The rows come from 4 hidden closed curves, with some noise, and rows from the same curve form a group. Each curve winds through 6 dimensions. The rows are also pushed far along 4 directions, which tell nothing about the answers.
Known rows, each followed by its group:
[ -3 -13  17   4   1 -10   5 -10   0   3  -3 -12 -27   5 -11  22  -6 -29
 -24  19] -> (3)
[-25 -16 -13  -1   7  -6  15   5  16 -13   2  -3   0  -2  15  -4  10   9
  -5  16] -> (1)
[-24   2 -11  -7  -1  -7  -5   8   4   5 -10 -20   6 -24   4 -10  19  20
  -7   1] -> (2)
[-12  22  -9 -11 -17  20   1  11  -6  11  -1  -3   1  -7  22  -9 -23  30
  17 -25] -> (0)
[ 19   0  33  10  20  -9 -15   4 -35 -22 -20  -1 -18  35 -32  -6   3 -45
 -14  -4] -> (0)
[ -7  -2  28  30  -2  11   9 -25  30  12  22  12  -2   8 -16  15 -13   3
  17  21] -> (2)
[ -9  16 -10  13 -18  16  -8  -4  14  21  16   6  25 -12  14  -8 -31  30
  22 -29] -> (0)
[-29 -11  23  11  -7  33   2   2   1   6   5 -19  -9  -9 -30 -13 -18   6
  17 -48] -> (1)
[ -6 -10   4   0  -9  16   2  10 -17  -1  12 -17   3   1  -5 -23 -32  -1
   4 -55] -> (3)
[ 46 -20  26  30   6 -18 -18  -7  -5  -3   9   9 -12  38 -46  21 -18 -45
 -16 -12] -> (3)
[ 43   2 -20  -5 -16   0 -19  -1 -14   6  21  10  29   9  19  -7 -17   3
  15 -25] -> (3)
[ 31  22 -20 -15  -6   6 -19   3  -5   7  -8  30  27  -7  -2  -6   7  21
  30 -19] -> (1)
[-31  -6  23   2   2  -2  21  10 -10  -5   2 -31 -19  -1 -23 -21 -10   5
  -1   1] -> (2)
[ 28   0  -3  -3   1  -6 -12  -4   1   7 -15  20   7   3 -13  11  17   4
  13  -1] -> (0)
[-62  -2  20 -10   1  27  34   2   1   1  -9 -26 -31 -27  -3 -11   2   8
  -1   2] -> (2)
[ 36  -2 -21 -21  -8 -27 -18  -7 -13   8  -8  -7  13  -9  19   6  12   1
  -3  16] -> (3)
[-17  -9 -13 -26 -12   2  13  10  -5   7  -6 -26  -4 -28  15 -10  15  25
   0 -14] -> (1)
[ 21 -13   8  10  -2 -14 -10  -4   0   3  -2   0   5  15 -13   2   3   4
  11  -3] -> (1)
[ 19  -4   0  -7  -1   5   1  16  -8  -7   4  -1   1   7 -10 -10   1   6
   9 -36] -> (1)
[ 10 -16  22  31 -11  20  -9  -3  -8   1  29  -9   8  22 -23 -19 -51  -7
  16 -65] -> (3)
[-14  -6   6  12   0   9   4 -11  26  16  -7   9   4 -12 -18   7   6  18
  16  -1] -> (0)
[-41  -8  -1 -16  -5  13  13  28 -12  -7   6 -38 -16 -18 -21 -23   0  11
  -3 -24] -> (2)
[ 15  11 -19 -27   5   1  -9  25 -24 -16 -21  12  -5   4   8  -1  17 -12
 -13 -17] -> (0)
[ -2  -7  -6  -1   0   6  -3   4   5  -9  12   4  -3  -2   0   7   6 -12
  -9  -3] -> (3)
[  1   1  12  16  -4  11 -12 -13   2   9  14  -2  14  -5   2  -8  -3   1
   9 -14] -> (2)
[ 24  -9   6   6  15 -19  -2  14 -10 -24  11   3  -7  30 -23   5   8 -30
 -17  12] -> (3)
[ 18  -2   3  15  -3 -11  -4 -21  22  15   3  16   0   5   1  33   0  -7
  -6  29] -> (3)
[ 48   5  -8 -29  -3 -29 -10  13 -38  -6 -20  -2  -9  14   2   5  15 -13
  -4  16] -> (0)
[ 13  -9 -12 -23   8 -18   3  15 -16 -10 -19  -1  -8  -4 -14   3  25 -13
 -16   7] -> (0)
[-24  -4   7  -4  -7  14   3  21  -7  -4  16 -26  -7  -7 -28 -22  -5  13
  13 -26] -> (2)
[  6   9   2  -2  -3  -2  -8   3 -16   7 -13  -8  13  -6   7 -22   0  16
   8 -27] -> (2)
[-34 -14   9  -9  -8  16  11   8  -6   7  -2 -30 -12 -22 -23 -18  -5  10
   5 -35] -> (0)
[ 58   4  15  15   0   4 -35  -1 -16  -3   1  27  15  33 -37  -2  -7 -13
  27 -43] -> (1)
[ 17   7 -10  12  27 -29  10  -6  28  -9 -22  44   5  19   4  27  27  -6
 -13  52] -> (3)
[-22  -1   8  18  -1  16   5   0  12   3  32 -11  18 -11 -10 -25 -12  15
   9 -24] -> (2)
[ 21  -7  27   6   1 -13  -6  -4 -23  -2  -6 -14 -26  25 -17  11 -11 -34
 -14   5] -> (3)
[ 24   1  -4  -7   6  -7 -12  18 -31 -17  11  -7  14   8  -6 -26   8 -15
 -13 -29] -> (2)
[ 18   2  -4 -20  18 -15  -1  16 -25 -19 -29   9 -17  12 -22   4  15 -30
 -15  10] -> (1)
[-15 -17  -2 -18  -8  11   2  27 -39 -20  10 -43  -6   3   3 -40 -14   0
   2 -50] -> (1)
[-24  -1  -5   2 -10   3  13  -7  22  22  -7  -5   1 -21   0   2 -13  30
  12  -3] -> (0)
[-73 -11  24   3  -4  25  25   8  12   2  12 -43 -28 -23 -30 -16  -6  14
   6   3] -> (2)
[-25  -2   8   7   2  12   6 -13  12   6   8  -5   1 -17   6   0  11   0
  -6  12] -> (2)
[ -9  11  -5  29  19 -17   4 -15  40   8  -8  34  22   0  -3   9   2  14
   2  30] -> (0)
[ 23  -3 -19 -16   0 -16  -8   0 -15 -10 -11   6   3  11  30   4  10  -6
  -3  16] -> (1)
[ 34   6 -12   8   2   8 -21  11  -4 -12  11  29  28  25 -11 -15 -11   6
  30 -35] -> (1)
[ 22  15  10  19  -3  -3  -8 -18  23  12   2  31   8  18  -1  17   2  20
  31  31] -> (0)
[ 79  11 -22 -27 -12  -9 -29   9 -33  -3   4  16  17  13   6   6   6 -10
  10 -22] -> (1)
[ 18   3 -11   2   5  -3  -2   5  -4  -5  -4  18  14  12   3  -6  -5   2
   3 -17] -> (3)

New rows. What belongs after each?
[-53   2  -1  -7   2   1  21  -5  14  14 -23 -23  -7 -36  18  -9  12  25
 -10  12] -> (2)
[-22  -2  -4  10   7   2  23 -11  38   5  -1  12  -3  -8  10  17  -3  16
   3  28] -> (1)
[  8  -5  -1 -24  15 -25  12   8 -20 -13 -35  -7 -30   4   0  17  22 -28
 -29  29] -> (1)
[ -1  -6 -10  13  23 -13  -2  -1  15 -20 -11  28   5  20 -11  11  12 -18
  -6  32] -> (1)
[-12   9  26  14  -4  13   4  -8   9   6   1  -1 -13  11 -11   4 -10   9
  19  12] -> (0)
[-33 -21  20   5  -8   8  13  -5   2  10   7 -35 -29 -15 -22   7 -22 -17
 -21 -13] -> (3)
[ 26   4 -10 -30 -11  -1 -12  18 -32  -8   7 -11  -3   0  -2  -8  12  -6
   5  -6] -> (0)
[  5   9   5  29  10  -9  -8  -9  17   6  -1  22  23  11 -15  -8 -14  10
  10  -6] -> (0)
[-28   7   8  23   5  10  15 -13  36  12  -4  15   8  -5   2   0  -5  31
  20   7] -> (3)
[ 28   1   4   5   5 -10 -19 -11  -6   4 -18  19   6  17  -9   8   5  -7
  13   7] -> (1)
[-59 -17  -6 -13   0   4  39   0  34  10 -10 -23 -19 -40  12   8  20  28
 -13  21] -> (1)
[-28   0  -9  -6  -6   4  10  -9  21   5  14 -14   1 -23  26   6  10  15
  -1  35] -> (3)
[-12  12  18  -1  13   5   6  17 -20 -22 -11  -4 -21  21  -9  -8  -3 -18
 -10   4] -> (0)
[-18  -5   5  -1   3 -15   1  11  -8  -2  -5 -28  -2  -7 -13 -20   6   7
  -9  -1] -> (2)
[  2 -21  30  41   0  -2  -3 -19  24   9  10   1   2  22 -30   3 -15   6
  20  -7] -> (1)
[  9  10   9 -15 -21  19 -14  20 -34   7  11 -25   0  -7 -21 -27 -14  13
  19 -55] -> (3)
[  5 -16 -14   5  11 -19  -2 -20  24   7 -20  12   8 -10  13  22  12  -6
 -13  21] -> (3)
[ 13  25 -30  12  -3  -8 -10 -12  36  17   3  43  34  -5  31  18  -2  25
  10  22] -> (0)
[ 37  -7  -2 -13  -5 -17 -12   6 -26   0  -3  -7 -11   7  -8  13  -2 -31
 -23  -6] -> (3)
[  9  -1   1  19  -2 -12  -2  -4  15   4  15   6   4  13 -11  11 -16  -2
  -1  11] -> (0)
[-33   6  16   6   1   6  21 -10  27   7  -7  -1 -19  -6   1  16   7  14
   8  44] -> (0)
[-41  -4  -6  -5  28  -7  39   7  29 -20  -6  14 -18  -9  -4  16  35 -10
 -29  60] -> (2)
[ 53  11   1  16  -4  -1 -27  -9  11   4  20  38  24  25 -16  14   7   6
  34   7] -> (0)
[ 19  -5 -22 -20 -16  -7 -19  -6 -16  14  -9 -15  18 -20  23  -7  -2   9
   7 -25] -> (3)
[-34  -2  18   3   2  10  18   4  -4  -2  -8 -20 -17  -3  -7 -15 -11   8
   3 -12] -> (3)
[  9  14  -8 -38 -12  -4  -1  12 -40   0 -17 -20 -10 -12  25 -14  10   4
  -3  -2] -> (3)
[  2  14   2 -12   0   6  -7   1 -20   1 -11  -3   7  -8  -1 -19  12   8
  15  -5] -> (0)
[  2   0  -5  -6   2  -1  -3  11 -14  -9   8  -6  -2   3 -23  -8 -19 -16
   2  -4] -> (1)
[ -4 -11   6 -16  15  -6   2  25 -42 -28 -10 -27 -15   2  -9 -23  16 -35
 -38 -27] -> (2)
[  2 -11   7  -2   2 -13   2   4 -20  -4   0 -26  -7   0  -1 -13  -5 -16
 -23 -12] -> (2)
[-33  -4 -11 -23  -9   4  20   0 -12   7 -11 -30  -9 -25  38 -13  -9  12
  -8  -1] -> (3)
[ 31   8  -1   4  -8  -2 -15   7 -13  -5  23   1  21  17  -5 -20 -11  11
  23 -19] -> (3)
[ 27 -19  10  18   2  -8 -21 -15  -6   3  -6  -1   9  14 -15   2 -19 -15
   4 -34] -> (3)
[ -1  10  25  49  -5  10  -3 -13  32  13  21  20  14  28 -22  -2 -44  27
  38 -15] -> (0)
[  0   6 -19   6  -2   1   0   1  28   9   9  22  22  -8  -5   4   5  27
  16   0] -> (0)
[-18  11  -5 -20 -19  12   7  -6  -3  20  -2 -17  -3 -29  29  -3  -1  25
   9   4] -> (3)
[ 16 -11  34  17  -4   0 -15  -2 -22   4   8 -18  -9  20 -58 -13 -31 -19
  16 -33] -> (1)
[ 12  -8  22  -5  -6   5 -15  12 -40 -17  15 -36 -12  15 -14 -21 -10 -21
   3 -23] -> (3)
[ 41  14   5  11  -5   0 -25  -8  -4   1   6  23   7  24   1  14  -2  -9
  13   7] -> (0)
[ -3  -6 -13   3  18 -27   2   2   3 -15  -4   9  -3  13 -16   6   2 -25
 -13  48] -> (1)
[-10   3  23   9  16   2  -3   0 -14 -12 -20  -2 -18  12 -15  -3   1 -26
 -13   2] -> (0)
[ -8 -19  17  -5   5 -23   8   1 -12  -4  -7 -38 -30  -1 -19   6   2 -25
 -26  23] -> (3)
[ -7  -2  -1  -1  -5   1   3   9  -6   7 -11  -7  -5  -2 -10  -6 -18   7
   0 -32] -> (0)
[-44  -4  21  34  12  18  28  -6  41   1  13   9   0  -1 -22  -5  -8  18
  10   0] -> (2)
[-58 -18  13 -13   9   6  41   5   6  -8 -17 -38 -45 -21  -5   6  -6 -10
 -28  16] -> (1)
[-32  13  -4  -4 -21  27   2 -13  15  22   8  -8   5 -33  21  -1  -7  31
  20   1] -> (0)
[ 14   0  10  -3  -8  -5  -4  -8  -9   7  -2  -8 -12   4   2  12  -4 -10
  -6   9] -> (3)
[  0   4   1  17  -4  11  -4  -2   9   3  31   3  28  -3  -7 -23  -8  16
  16 -23] -> (2)
[-33 -37  40  47   8   9   4 -28  29   9   1 -22 -14   5 -35   5 -35 -15
  -2 -21] -> (3)
[ 26   0   2   6  11 -17   3 -11  15   1 -16  25  -3  15  -1  23   7  -3
   0  27] -> (1)
[-23 -11  -5 -28 -20  14   7  12 -32  -3  17 -52 -15 -20  19 -23 -18  -5
 -13 -23] -> (3)
[ -6 -14  15  29   9   3   9  -5  15  -4   6  10   0  19 -18   1 -24  -9
  -3 -19] -> (3)
[ 27  -2  25  21  -4   6 -12 -18   2   8   7  11   0  20 -14  10 -13  -8
  15  -7] -> (2)
[  9 -10   2   4  11  -9  10   5  14 -10  -3  11  -5  10 -14  12  13   0
  -5   3] -> (1)
[ 11   2  -6 -17  -7 -11  -7   4 -15   8  -4  -9  -1 -12 -16  -3   1  -3
   5   1] -> (1)
[-30   2   2  -2  10  -4  12  12  -9  -6 -13 -16  -5  -9  -7 -22  -9  -2
 -14 -12] -> (0)
[  6  13 -33 -24 -17  -6  -1  10  -6  10   8  -4  15 -20  26  -4  -1  21
   3   1] -> (0)
